There are 3 ways to turn a row about zero (a turn may also mirror it). The second row of each pair is the first, turned, with some noise. The first 27 pairs use one turn. New pairs use 3 turns, one after the other, and a turn may come again.
Known pairs, each followed by its turns in order:
[-2.80  2.92 -0.46  3.29  0.99 -0.79  0.31  1.08]
[-2.36 -1.82 -1.91  1.81  2.72 -0.87  2.62 -0.49]	nulo

[-0.06  1.82 -1.94 -2.02 -0.17  2.20  2.59 -1.69]
[-0.83 -0.82 -2.34 -2.33 -3.02 -0.07  0.98  2.00]	nulo

[-0.98  0.75 -0.60  1.27  1.60 -0.34 -3.12 -2.56]
[-2.13 -0.80  2.60  2.23 -0.38 -2.22  0.72  0.96]	nulo

[ 0.68 -2.33  0.34  1.53 -2.26  2.40 -1.51  2.64]
[ 1.91  2.93  1.13 -0.55  3.06  1.65  0.40  1.65]	nulo

[ 1.72  1.18  3.28 -1.49  0.07 -0.58  0.45 -0.06]
[-0.06 -1.41  0.58  0.22 -1.29  3.08 -1.55 -1.35]	nulo

[ 3.16 -0.28  0.80  2.21  2.07  2.46  2.57  1.51]
[-1.79 -0.67 -1.95 -0.74 -1.85  4.78  0.38 -0.31]	denog

[ 1.21 -2.22 -0.58 -1.64  1.66 -3.10  0.73 -3.18]
[-0.86  1.95 -2.02  3.12  1.86  1.68 -0.22 -2.57]	Gofe

[-2.88 -1.98  0.83 -3.15 -1.27 -3.28 -2.66 -0.43]
[ 2.80 -2.76 -2.10  0.65  3.13  0.17  0.34 -3.41]	Gofe

[ 1.67  2.99 -1.58 -0.37  0.99 -1.29  3.21  1.97]
[-2.12  0.53 -3.80 -1.01 -1.28  1.02  0.97 -2.94]	nulo

[-2.52  0.91  0.15  2.39 -3.02 -0.88  1.02 -2.62]
[-0.09  0.61  2.26  0.78 -3.51 -2.73 -2.15  0.09]	denog

[ 0.36 -0.15 -1.14 -3.08 -2.06  1.84  1.73 -2.01]
[-1.59  0.32  3.36 -0.38  0.72  0.79  0.21 -3.32]	Gofe

[-3.09 -1.48 -2.58  1.80  1.56  2.60  2.42  1.85]
[ 2.24 -3.55 -1.18 -0.82 -1.18  1.72 -3.29 -2.15]	denog

[ 0.31 -1.10  1.30 -3.24 -0.95  1.00 -1.89 -2.48]
[ 2.08 -0.81  2.81 -0.09 -2.92  0.49 -0.98  1.73]	nulo

[-1.90 -2.56 -0.88  3.23 -0.48  2.40  0.44  2.30]
[-2.86 -2.06 -1.25 -2.90 -0.04 -1.15  1.88  2.44]	Gofe

[ 1.86 -1.76 -3.30  2.29  0.10  1.79  2.54  2.52]
[-5.34 -0.20  0.49 -0.86  0.08 -0.88 -1.28  2.65]	Gofe

[-2.77  3.14 -2.67  2.93  1.34  1.36 -2.97 -0.09]
[-2.38 -4.13  0.29 -2.69  0.03 -3.14 -1.72 -1.62]	denog

[-2.16 -3.21 -1.82  1.76 -2.49 -2.25 -0.50 -1.91]
[ 1.71 -0.54  2.08 -1.97  2.20 -4.40  0.40 -0.45]	nulo

[ 1.33  0.47  0.90 -3.30  1.09  1.70  2.12 -1.34]
[ 0.00  1.45  0.76 -0.25  1.98  2.93 -1.32  2.50]	denog

[-2.18  0.62  3.07  1.22  1.48  0.30  0.39 -0.67]
[ 2.22  1.54 -1.04 -0.90 -0.25 -0.60  2.89  0.98]	Gofe

[ 2.72  3.06  0.52  1.16  2.87  0.10 -0.17  2.75]
[-3.84 -2.42 -2.50  0.07  0.64  1.76  1.74  0.87]	denog

[-2.71 -0.25 -1.30 -2.93  1.32  2.42 -3.28 -1.51]
[ 1.02 -0.71  2.35 -2.58  4.31 -1.23 -1.75 -1.09]	denog

[ 2.72  2.91 -2.43 -2.19 -1.53 -0.71 -0.16 -0.48]
[-0.03 -0.39  3.30  2.45 -1.07  0.42 -3.13 -1.31]	Gofe

[-2.18 -0.56 -1.20 -2.16 -1.54 -0.64 -0.42  3.12]
[ 2.09 -0.32 -2.00  2.11  2.03 -1.68 -1.35 -1.19]	denog

[ 0.54  0.11  0.13 -0.69  0.29 -3.14  0.27 -2.80]
[ 0.65  1.33 -1.08  3.29  0.00  0.31  0.06 -2.16]	Gofe

[ 2.00  1.34 -2.69  0.38 -1.23  1.80  3.07 -2.72]
[-2.49  0.08 -1.04 -4.49 -1.62 -0.52  0.72  1.44]	nulo

[-2.45  0.47  1.99  2.54 -1.76  1.81  2.62 -2.43]
[-0.83  0.32  3.12  1.14 -3.50  0.80 -3.25 -0.73]	denog

[ 3.12 -0.70 -0.84  0.40  0.72  0.80  2.85  0.38]
[-3.02  2.64  0.57 -0.15 -0.12 -0.33 -1.64  0.57]	Gofe

New pairs, each followed by its turns in order:
[-1.42 -1.19 -2.91 -3.11  0.58 -3.20 -1.18 -1.73]
[-2.06 -2.20  3.09 -0.37 -1.54 -1.02  2.52  2.72]	denog nulo nulo

[-3.19 -0.71 -2.07 -2.26 -2.93  2.16 -0.23  1.90]
[ 0.19 -1.86  2.10  4.40  1.08  0.32  2.46 -1.01]	nulo Gofe nulo

[ 0.46  2.90  0.18 -0.04 -1.17  2.84  2.49  2.53]
[-0.90  1.27 -0.96 -2.24  0.96 -0.45  3.58  2.93]	Gofe Gofe denog

[-0.62  0.06 -3.20  0.84  0.18 -2.89  2.79  1.76]
[-3.10 -1.11 -0.70  1.88  1.45 -1.70 -1.76  2.68]	Gofe Gofe Gofe

[ 1.41  1.39  2.61 -3.10  1.19 -3.23 -1.13 -1.88]
[ 1.64 -1.35  0.73 -4.38 -2.40 -2.25  0.85  1.45]	nulo Gofe nulo

[ 2.05  1.90 -1.42  2.09 -3.17 -1.17 -2.86  2.37]
[-3.25 -2.53  0.15 -2.92 -2.42 -0.63  0.10 -2.80]	Gofe denog nulo

[-2.26  2.15 -2.23  2.36  0.14  1.62  3.00  2.92]
[ 0.38  2.47  1.13 -0.54  0.80 -0.60  1.43  5.55]	denog denog denog

[-2.44 -1.95  3.24 -3.28 -0.74 -3.20 -0.72 -3.30]
[-4.00 -1.45  1.44  0.44 -2.62 -1.11 -4.50 -2.15]	Gofe Gofe denog

[ 1.91  2.90  1.82  2.32 -2.10  0.07  1.03  3.30]
[ 1.41 -0.83 -4.28  1.20  0.93 -2.40 -0.66 -2.65]	nulo nulo denog

[-0.04  3.11 -1.49 -1.19  0.16 -2.52 -0.69  1.07]
[-0.27 -1.48  0.76 -1.87 -1.52 -1.59  1.39  2.82]	denog nulo denog

[ 2.91 -0.16  2.93 -2.10 -3.29  0.91  0.15  0.46]
[ 1.65  1.97 -0.69  0.13  0.87  4.41  1.62  1.98]	nulo nulo nulo

[ 1.12 -0.35 -0.79 -0.55  0.09  2.85 -1.50  1.22]
[-1.26 -0.49 -0.91 -0.14  0.85  1.86 -1.37  2.38]	denog Gofe nulo

[ 3.09 -0.09 -1.25 -2.89 -2.43 -3.28  1.78 -2.43]
[ 1.13  2.11  2.85  5.55  0.45 -0.54  0.65  0.45]	Gofe denog denog

[ 0.46  3.07 -2.71  2.59 -0.11 -2.01 -1.09  3.27]
[ 0.73  1.61 -0.92  5.08  0.72 -0.72 -2.01 -1.86]	denog nulo Gofe

[ 1.21  0.82 -2.73  0.95  1.91 -2.23 -2.58  1.91]
[ 2.68 -0.65 -1.14  0.04  0.64 -3.56 -2.55  0.49]	nulo nulo nulo

[ 1.80  2.73 -2.26 -1.81  2.48 -2.38 -1.22 -2.08]
[ 2.85 -3.76  0.41 -1.46 -0.91 -1.95  0.87  2.48]	Gofe denog nulo

[-1.78  2.06  3.03  2.40  0.99  2.72  2.84  2.31]
[ 1.81  2.04 -2.42 -1.22  2.47 -1.80 -2.52  3.76]	denog nulo Gofe

[-3.07  0.22 -3.26  1.95 -3.23 -0.20  2.12  0.66]
[ 2.71  0.77 -1.28  1.57 -1.17  0.87  2.12  4.57]	nulo Gofe Gofe

[-0.54  1.85 -0.65  0.99  3.17  2.44 -1.21 -0.22]
[ 0.89 -1.20  0.61 -1.98  1.41  2.95 -1.19  1.75]	denog Gofe denog

[-0.33  1.94  0.13  2.10 -1.79 -0.22 -0.70 -0.34]
[ 0.01 -0.27  1.15  1.65 -2.23 -1.56 -0.55 -0.20]	Gofe denog Gofe

[-2.41 -1.17 -2.23 -2.73  0.92  1.63 -0.37 -2.44]
[-2.70 -1.84  0.35 -1.25 -3.61  0.05 -1.39  1.19]	nulo nulo nulo

[ 2.09  2.42 -3.19  0.72  2.10  1.40  1.80  0.38]
[ 0.31  1.39 -2.61 -3.35 -0.25 -1.78 -1.12 -2.37]	nulo nulo nulo

[-0.47 -1.83 -0.81 -1.21 -2.56  2.21 -2.80 -2.91]
[ 2.20  0.85 -1.00 -0.90  2.38 -2.56  1.03  3.61]	denog denog Gofe

[-2.50 -0.32 -2.71 -0.56 -1.56  1.23 -1.20 -2.89]
[-3.13 -0.42  0.23  0.82 -2.50 -1.75 -0.37  2.74]	nulo denog Gofe

[ 1.49 -0.12  2.71  1.21  1.66 -1.40 -3.24  0.32]
[-1.53 -2.65 -1.44  0.69  2.47  2.41 -1.29 -0.53]	denog nulo Gofe

[-1.32  2.39 -1.91  0.01  0.65  0.19  2.59  1.48]
[-1.51  1.70  0.54  2.88  0.34  1.28 -0.40 -2.13]	denog denog Gofe

[-0.05 -2.52 -1.37 -2.60  0.76 -2.54  3.20  2.80]
[-0.76 -1.71 -1.85 -2.50 -4.40  0.57  2.75 -0.25]	nulo Gofe Gofe

[-0.19  1.63  1.06 -2.22  2.44 -2.92  2.02  1.27]
[-3.36  0.49 -1.29  3.12 -1.28 -1.47  1.46  0.23]	denog nulo nulo

[-2.67 -1.07 -0.83 -0.30  0.57 -0.88 -2.59  2.16]
[ 3.03 -1.85 -1.80  1.32 -0.22  0.69  0.51 -1.85]	denog nulo Gofe

[-1.87  2.97 -0.41  1.54 -1.33 -2.50 -1.69  1.71]
[ 1.06 -3.38 -1.47  1.17  3.00  1.94 -0.40 -0.54]	nulo nulo Gofe

